The rows of a group lie close to one hidden flat surface of 11 dimensions, which may be shifted away from zero. Surfaces can cross.
In the rows, 128 means zero.
Some rows, each with its group after it:
[152 135 169 112 213 165 111 200  75  18 112 219 157 149 146 125 106 158
 167 118 120 137] => (3)
[176 161 100 105 103 147 133 123  94  98 137 192  92 142 195 182 176 116
 120 102 160 131] => (4)
[156 102 169 147 153  94 124 195 111 108 176  99 128 115 122 140 104 119
 113 200  73 118] => (3)
[188  78 116 171  82 109 112  70  92 128 119 133 158 142 101 139 108 102
 119  92 109 188] => (0)
[145 127 130 152 103 165 113 118 146  93 116 125 147 103 121 116 101 134
 166 141 105 188] => (2)
[ 74 182  96 114 138 100 172 137 130 111  85  82 200 206 153   4  57 167
 151 114 155 185] => (0)
[ 90  85  73 152  98 152 167 129 118 148 105 189 141  86 128  90  96 164
  98 124 133 135] => (2)
[155 104 143 127 141  92 121 125 108 138 134 139 148  80 168 109  82 137
 125 120 117 129] => (0)
[166 136 103 114 134 131 131 112 140 135  99 125 126 115 135 108  92 114
 145 135 147 123] => (3)
[101 174  81 128  80 191 162 144 150 115 114 118 102 184 122 143 171 118
 129 162 132 146] => (4)
[100 105 115 152 182 126 110 182 125 117  87 116 182 141 115 117  91 150
 144 134 143 157] => (4)
[124 150 104 127 147 112 118 149 119 114 116 160 173 135 181 129  99 151
 143 126 135 118] => (1)
[164 143 175  79 181 117 112 118  97 113 173 113 193 163 203 127 113 131
 150 144  53 112] => (5)
[ 61 176 114 125 124 105 129 179 137 163 150 146 142 153 179 208 165 129
  95 160 131 130] => (1)
[ 74 173 168 133 174 145  93 188 140  82 124 128 143 169 112 176 169 144
 157 123 141 130] => (4)
[150 122 164  98 140 167 120  85 131 135 154 129 150 128 139 139 139 122
 149 153  56  91] => (4)
[152 156  84 110 122 159 141 131 108  92 114 176 161 148 197 111 109 153
 156 127 129 114] => (1)
[158 115 122 155  53 103 133  55  97 150 132 110 148 134 117 112 129 106
 112  79 109 162] => (2)
[128 114  74 152  85 162 164 141 137 120 109 161 120  79 149  88  89 153
 124 154 128 142] => (2)
[178  14 120 139 171 143 128 110  81 118 173  92 151 131 146 109 143 154
 114 142  74 125] => (1)
[110 120 135 145 117 140 134 135 108 105 112 144 142 149  95 104 131 140
 132 109 111  93] => (2)
[192 176 137 122 133 127  85 163 168 110 126  33  82  86 144 140 122  99
 175 176 144 149] => (2)
[112  99 187 101 191 145 130 123 145 134 120 138  56  36  91  76 119 141
 120  83 173 141] => (1)
[137 127 118 141 125 137 125 142 129 121 115 121 124 103 128 118 114 129
 134 131 135 143] => (2)
[162 132 134 116 134 111 112 107 132 127 145  99 142 103 172 109 117 141
 153 113 122 112] => (5)
[102 123 144 150 116 164 109 106 161 119 123 113 139 130  76 128 138 138
 164 137 103 126] => (2)
[100 139 136 139 128 133 141 143 135 109 118 116 142 155  91  94 116 137
 142 135 120 129] => (0)
[120  89 148 159 178 100  80 171 148 137 113  86 106 127  50 178 141 106
 126 142 153 127] => (0)
[127 105 117 142 127 117 109 115  89 123 147 186 168 143 171 184 146 146
 117 104 114 129] => (4)
[124 134 129 118 177  68  79 126 156 191 124  64 172 125 166 170 110 112
 140 144 124  96] => (3)
[131 112 177 173 109  53 112 133 107 138 151  55 163 150  78 118 105 100
 113 127  92 160] => (0)
[145 115  93 131 121 120 144 151 137 153 130  86 147 112 159 108  91 127
 122 180 100 103] => (4)
[116 114 133 149 110 158 115  94 138  96 116 163 162 107 104  92 104 170
 170 109 104 109] => (2)
[164  72  86 157 187  48  88 180 126 141 104  96 183  78 156  96  34 163
 151 156 145  74] => (0)
[ 86  98 142 130 156  89 127 135  97 191 133 129 175 147 158 188 126 109
  60 126 110 191] => (3)
[109 102  89 162  87 173 161 163 118 109 117 108 109 108 118  80 135 147
 110 147 120 133] => (5)
[ 95 157 116 149 127  84  83 145 117 111 174 176 159 138 204 206 172 173
 138  99 152  94] => (1)
[128 165 181 119 145 147 136 173  88  77 114 163 110 154 111 128 133 112
 125 115 125 151] => (3)
[ 72 134 153 164  78  96 132 114 115 144 175 157 169 129 134 147 140 144
 105 114  80 118] => (1)
[144 155  83 146  89 103 107  52 170 126 121  61 192 193 113  94 114 136
 193 121 136 135] => (0)
[ 70 128 112 138 166  74  91 161 152 187 147  83 189 110 204 175 113 155
 114 150 136 145] => (4)
[ 94 124 104 146 117 136 122  98 179 136 125 116 149 131  84 107 124 149
 157 143 134 102] => (0)
[120 131 127 134 103 114 143 130  87 133 167 141 135  94 216 123 137 150
  92 109 115 150] => (5)
[112 155 121 105 149 165 154 154 133 100  98 132 115 148 113  90 123 129
 142 136 146 143] => (0)
[ 88 140 150 135 121 137 108  69 162 160 110  94 189 179  82 161 130 107
 149 125  94 180] => (1)
[207 114 190 145 117  68 101 105 117 133 146  31 135 119  90 112  91  71
 140 143  76 156] => (3)
[137  82  99 158  98 120 128  77 122 158 134 151 165 129 111 152 120 130
 112 130 102 143] => (0)
[110 122 131 161 146 101  98 175 116 100 142 135 116 142 105 168 164 138
 127 118 163 116] => (1)
[123 104 104 202  91  39 129 188 108 139  92  96 125 117  55 107  74 106
  86 127 171 160] => (1)
[226 103  70 133 117  66  79  93 129 152 150 122 126  81 205 176 119 125
 146 123 160  68] => (4)
[157 132 103 102 154 108 116 112 135 112 127 163 135 173 132 153 137 131
 147 117 167 110] => (5)
[138 139 139 126 143 106 128 170 112 127 116 118 103  98 146 120 114 115
 106 122 161 154] => (4)
[ 97  80  84 111 199 156 109 114 149 185  95  96 185 174 132 175 145 135
 137 144 126 121] => (2)
[129 153  80 104 148 112 124 140 113 158 119 138 191 178 216 183 129 124
 121 139 125 120] => (3)
[157 132 152 144 129  85 150 199  69 103 118 127 123 117 132  97  83 106
  95 138 115 131] => (3)
[106 126  96 143  96 139 159 135 120 128 123 145 144 159 118 122 128 130
 108 143 110 142] => (0)
[ 78 133  95 121 137 125 149 174 148 177 135 107 146 142 156 162 127 124
  94 184 107 121] => (1)
[122 128 149 119 131 128 148 143 112 120 135 137 100 102 144  97 122 133
 110 118 139 139] => (5)
[ 85 158 161 120 140 101 129 121 150 140 148  81 171 153 145 102 117 137
 137 134 100 129] => (0)
[162 133  73 130  79 122 147 113 124 121 145 155 113  71 207  74 107 169
 137 114 145  88] => (5)
[194 101 128 113 102 140 115  44 120 138 155 161 118 121 150 167 154 113
 136 122  93  90] => (4)
[185 118 148 148 134  80 112 163  86  92 131  86  96 121 119 111 124 111
 116 109 154 145] => (1)
[153 113  86 166 110 112 121 161 100 102 103 122 149 149 120 124 114 132
 133 127 139 124] => (2)
[161 166 160  75 122 123 147 116  97 135 145 166  99  79 220 122 113 117
 111 105 129 152] => (3)
[155 103 121 135 156  81  89 147 113 125 145 143 167  94 185 140  97 154
 142 128 124  76] => (4)
[153 161 129 113 115 133 153 161  91 107 116 143 119 144 153 117 121 110
 116 140 115 129] => (3)
[165 103  99 106 162 142 106  75 149 154 105  75 137 138 137 137 126 113
 153 115 153 168] => (5)
[132 127 159 121 115 101 122  87 147 129 150 139 116  76 123  77 108 155
 147 101 129  88] => (5)
[126 152 158  93 152 155 145 153 130 121 152 104 109 141 143 113 145 121
 127 166  96 105] => (5)
[140  96 113 119 216 111  82 144 137 129 120 166 159 106 175 183 113 151
 147 119 179 145] => (3)
[145 124 122 104 151 141 116  95 141 128 118 121 119 141 135 136 143 125
 145 106 158 151] => (5)
[105  76  52 127 171 167 135 141 121 149  76 140 131 142 155 152 138 146
 103 109 196 201] => (5)
[100 145 129 137  90 117 115  99 119 136 157 159 144 122 167 147 160 151
 123  97 118  85] => (2)
[122 112 113 128 116 122 133  65 109 159  90 151 114 132  98 113 145 119
 110  41 186 135] => (2)
[141 111  48 110  99 179 182 151 120 126 154 130 101 153 184 132 166 142
 102 188 107  90] => (1)
[110 102 177 119 156  94 180 200  55 130 141 137 129 129 135  96  95 115
  52 143  90 162] => (5)
[159 115  77 108 191 146 100 179 161 114 155 119 159 151 190 204 137 146
 167 214 114  88] => (3)
[101 137 152 153 133  83  78 121 154 141 162  77 202 117 154 138 116 156
 164 138  87 104] => (4)

New rows. What belongs after each?
[142 175 131 153 126  25  92 196 115 113 132 120 162  82 187 112  62 146
 148 132 146  65] => (1)
[173  58 126 115 169 152 127 110 121 147  92 158 126  64 118 108  74 125
 125 130 117 132] => (0)
[ 54 148 139 133 163 135 133 153 115 122  77 215 210 136 139 120  71 164
 133 103 124 152] => (1)
[129 156 192 154 132  92 100 145  98 109 109  86 180 190  68 127 116  94
 143 111  80 113] => (3)
[143 120  70 128 112 136 127 100 150 170 105  95 115 132 148 157 146 110
 116 130 162 159] => (2)
[142 161  26 119 126 180 141 159 165 106  73 132 150 182 143 131 115 137
 177 183 151  94] => (1)
[161 159 136  92 144 133 126 169 135 106 157 130  90 119 190 170 144 121
 129 170 131 120] => (3)
[134 150 175 141 136  78  56  71 166 142 126  87 159 117 110 158 124 117
 174  77 147 146] => (1)
[ 60 154 127 122 133 102 145 154 130 184 126 145 159 125 177 163 114 129
  82 145 116 156] => (1)
[167 128 135 129 187  81  82 148 119  97 116 101 131 146 130 141 122 121
 152  99 181 131] => (5)
[ 87 162 157 131 127  88 126 161 123 150 137 144 103 104 143 154 139 123
  91 102 160 160] => (1)
[107  91 105 156 140 112 106 137 128 130 164 141 136 127 140 165 166 166
 121 123 137  98] => (1)
[115 190 184 130 130  70 105 191  82 116 147 109 159 172 156 166 142 104
 112 129  91  97] => (3)
[144 105 130 146 149  97 108 161 110 114 157  98 182  99 185  94  95 167
 149 153  86  76] => (5)
[ 93 117 165 117 142 151 133 117 150 150 159  96 125  88 145 105 138 143
 126 144  92 116] => (5)
[160 122  91 151  93 127 134 123 115 124 100 102 121 141 119 124 129 113
 124 119 148 146] => (2)
[106 101 115 148 128 206 127 114 137  99 117 121 146  85 143  80 138 181
 166 112 108 128] => (5)
[173 113  96 160  73  86 131 117 110 118 160 120 107 102 149 116 131 133
 116 115 140 112] => (1)
[134 122 136 124 126 130 127 115 115 131 133  98 111 124 146 136 152 116
 108 102 135 188] => (5)
[173 162 108 136  92 131 107 124 139 101 122  97 112 130 140 148 141 115
 158 127 145 140] => (2)
[142 144 149 110 107 124 130  76 126 120 149 139 121 122 141 109 135 128
 133  97 121 138] => (5)
[119 168 163 122 129 117 137 169 120 105 116 139 119 118 105  97 110 125
 136 131 118  78] => (3)
[ 69 104 172 145 154  75 112 132 141 149 152 120 190 102 117  92  82 171
 131 127  92 100] => (0)
[166 114 160 134 137 127 123 145 117  85 140 116  74  87  96  78 125 136
 139 108 150 105] => (1)
[ 99 147 120 138 143 121 114 154 133 116 100 153 139 142 116 143 125 136
 134 108 171 144] => (1)
[ 69 136 124 130  65 142 179 138  84 149 194 156 128 129 204 154 183 144
  55 141  72 149] => (5)
[184 101  80 129 176  96  94 143 107 141  82  53 181 180 142 135 106 105
 140 140 140 102] => (2)
[ 76 153 112 135 107 117 130  85 179 153 133  88 165 169 101 111 135 146
 153 128 135 138] => (0)
[209 150 122 133  95 119 100 101 147  95 131  83  97 143  94 139 131  94
 172 134 147 135] => (3)
[158 174 167 120 112 110  97 127 140 117 172  97 107 112 155 156 160 115
 149 140 110  79] => (4)
[125 131  91 136 136  81 116 157 136 155 135 134 165 106 181 138  97 147
 123 156 127  70] => (3)
[177 100 141 145 134  68 119 129  86 143  90  71 135 123  98  66  86 100
 115  88 138 105] => (2)
[148 134 126 127 147 139 125 175 148 116  82  72  65 113  61  85 119 103
 144 145 167  99] => (2)
[142 105 102 119  92 113 142  64 127 204 151  62 117 125 173 152 146  91
  81 126 119 216] => (5)
[ 93 109 111  93 172 155 138  91 185 162 135 159 138 114 127 113 122 165
 153 153 134  69] => (5)
[117 105 161 112 189 131 118 166 122 125 148 100 117 120 130 137 146 127
 114 147 123 126] => (1)
[ 96 127  90 166 104  92 130 182 169 154 132  74 118 100 119 126 118 140
 119 184 143  76] => (4)
[118 119 104 133 136 129 130 145 129 125 128 135 137 130 140 132 128 142
 120 144 128 112] => (1)
[146 123 126 136 117 121 125 117 100 122 103 113 124 140 124 120 126 109
 116  95 140 159] => (2)
[ 69  85  86 189 104 104 136 139 149 150 119 138 141 123  52 120 114 149
 110 133 149 130] => (0)
[ 96 161 207  83 182 156 128 134 111 121 102 153 108 123 131 128 134 114
 123  75 147 197] => (1)
[117 122 113 123 107 128 146  94 132 171 118 119 121 118 123 113 133 123
 103 112 133 103] => (2)
[138 136 168 120 122 105 122 109 132 130 152  92 103 104 120 105 132 116
 132 126 121 113] => (5)
[ 63 105  93 144 127 167 136 147 126 131 137 194 185 122 175 157 129 182
 117 150  96 135] => (2)
[119 103 114 139 123 118 132 102 102 163  98 124 121 131 110 130 131 117
  92  78 162 168] => (2)
[146 123 131 147 109 135 125 122 107 108 107 111 141 167  92 119 136 117
 138 113 120 138] => (2)
[140 147 138  98 136 194 143 123 126  65 139 158  99 134 140  96 164 147
 167 130 116  88] => (1)
[109 128 132 114 136 126 145 127 128 149 136 148  98 112 143 133 140 129
  96 113 158 145] => (5)
[167 151 196 108 145  97 134 168  52 115 120  88 128 145 149  86 113  95
  98 105  98 112] => (2)
[197  67 113 116 180 152 153 181 105 102 125 122 105 116 127 121  81 106
 109 201 111 201] => (3)
[135 158 145 110 138  96 125 131 115 130 130 143 140  94 200 112  97 135
 126 110 136 135] => (1)
[168 148 131 128  72 183 112  30 205 133 117  66 103  86  73  86 123 113
 207 140 108 127] => (2)
[167 126 113 160 106 115 124 155 113 102 109  89 132 146  91  95 115 115
 150 139 128 101] => (2)
[135 135 133 122 141 132 109 114 113 114 156 125 160 122 200 138 144 157
 146 105 117 130] => (5)
[ 90 166 143 119 110 110 146 118  95 139 110 192 153 127 158 113 116 137
 108  74 127 111] => (3)
[ 67 185 146 152  99 109 130 191 161 117 132 132 114 119  85 126 133 137
 142 164 125  63] => (1)
[227 148 164 109 116  67  84  52 118 127 143  61 116 110 164 115 118  93
 161  69 148 161] => (5)
[132  90  85 135 156  75  85 122 149 190 163 103 184 128 188 215 126 137
 122 173 115 124] => (3)
[178 130  76 113 133 151 146 160 122 143 107  41 130 173 155 130 122  87
 123 196 100 138] => (2)
[151 103 112 126 162 133 111 118 146 133 104  90 125 106 129 105 113 134
 152 120 161 143] => (5)
[107 179 150 119 122 131 104 113 155 118 102 161 113 118 108 127 139 137
 164  85 168  79] => (3)
[131 192  91 130 127  59 137 220 120  91 135 110 118 123 202  88 100 158
 141 146 190  86] => (0)
[155 140  74 130 116 187 127 136 127  91 114 140 154 147 176 143 122 143
 163 163 113 165] => (2)
[117 115 125 140 135 135 126 133 121 131 123 103 153 175 108 157 146 118
 122 138 110 160] => (1)
[141 116 125 126 148 135 130 135 118 119 106 129  96 118 111 115 135 124
 119 101 170 163] => (1)
[112 175 168 117 150 146  94 126 156  99 101 130 131 138  96 129 130 130
 179 102 147 124] => (1)
[116 149  73 150 120 127 138 182 167 149  71  71 160 177  85 127  89 101
 146 207 124 113] => (1)
[115 129 107 130 102 169 134  83 166 138 102 124  99 140  73 121 145 120
 141 111 160 153] => (1)
[ 86 125 195 144 175 130  98 168 134 126 133  66  83 105  90 146 172 119
 115 108 145 163] => (5)
[ 88 136 141 120 165 133 147 200  79 110 121 187 189 157 163 129 102 151
 109 150  87  97] => (3)
[124 204 132 140 128 116  95 183 122  83  92  99 156 215  85 147 149 112
 170 134 135  51] => (3)
[132 120  89 109 140 120 139 122 117 136 147 157 163 167 189 163 134 142
 124 141 130 122] => (5)
[ 83 158 147 108 167 104 135 169 152 173 107 114 151  92 157 120  78 124
 115 162 122 122] => (1)
[164 105 120 151 102 104 121 130 141 147 139 106 109  83 114 125 107 119
 123 158 117  93] => (0)
[141 133 111 123 138 150 113 144 117 114 122 103 112 117 177 129 147 139
 130 110 157 153] => (5)
[ 90  73 124 175 156 121  87 136 162 104 129 164 118  94  52 119 147 186
 163  96 185  72] => (1)
[ 60 112 154 134 134 133 139 132 131 152 148 156 131 125 102 152 142 139
  94 132 109 136] => (0)
[ 87 122 102 133 115 142 159 140 134 150 112 132 108 155  97 144 154 107
  85 135 153 179] => (0)
[175  61  77 203  90  96 109 152  83 121 138 128 178 169  99 190 124 107
 107 161  90 130] => (0)
[ 88  88  71 177 141 150 147 180 138 126  54 121 184 187  37 104  73 128
 130 178 114 137] => (1)
[ 84 142 146 144 124  82 105 118 122 143 176 120 187 159 164 173 147 144
 119 110 109 142] => (0)
[155 143 103  96 128 150 129  86 142 152 120 124 139 143 171 151 127 110
 141 141 120 138] => (3)
[183 130 144  86 192 136  73  75 148 109 137 109 166 106 187 113 114 159
 204 107 126  93] => (1)
[103 156 177 104 182 110 120 139  89 143  68 135 224 157 145  81  63 129
 141  91  88  89] => (3)
[136 121 147 100 131 121 159  89  83 135 132 189 135 116 183 103 107 132
  93  74 135 182] => (5)
[145 148 122 124 119 138 131 144 120 117 111 110 104 137 123 119 145 114
 125 122 138 121] => (2)
[ 89 205 163 127 113  90 119 141 122 154  99 122 210 170 149 156  86 101
 132 134  83 170] => (1)
[156 100  88 145 185 110 100 193 110 122  82  66 150 165 112 142 109 115
 130 155 152 130] => (2)
[ 90 121 127 131 120 100 118  80 133 168 155 134 189 148 160 165 135 143
 116 107 106 165] => (0)
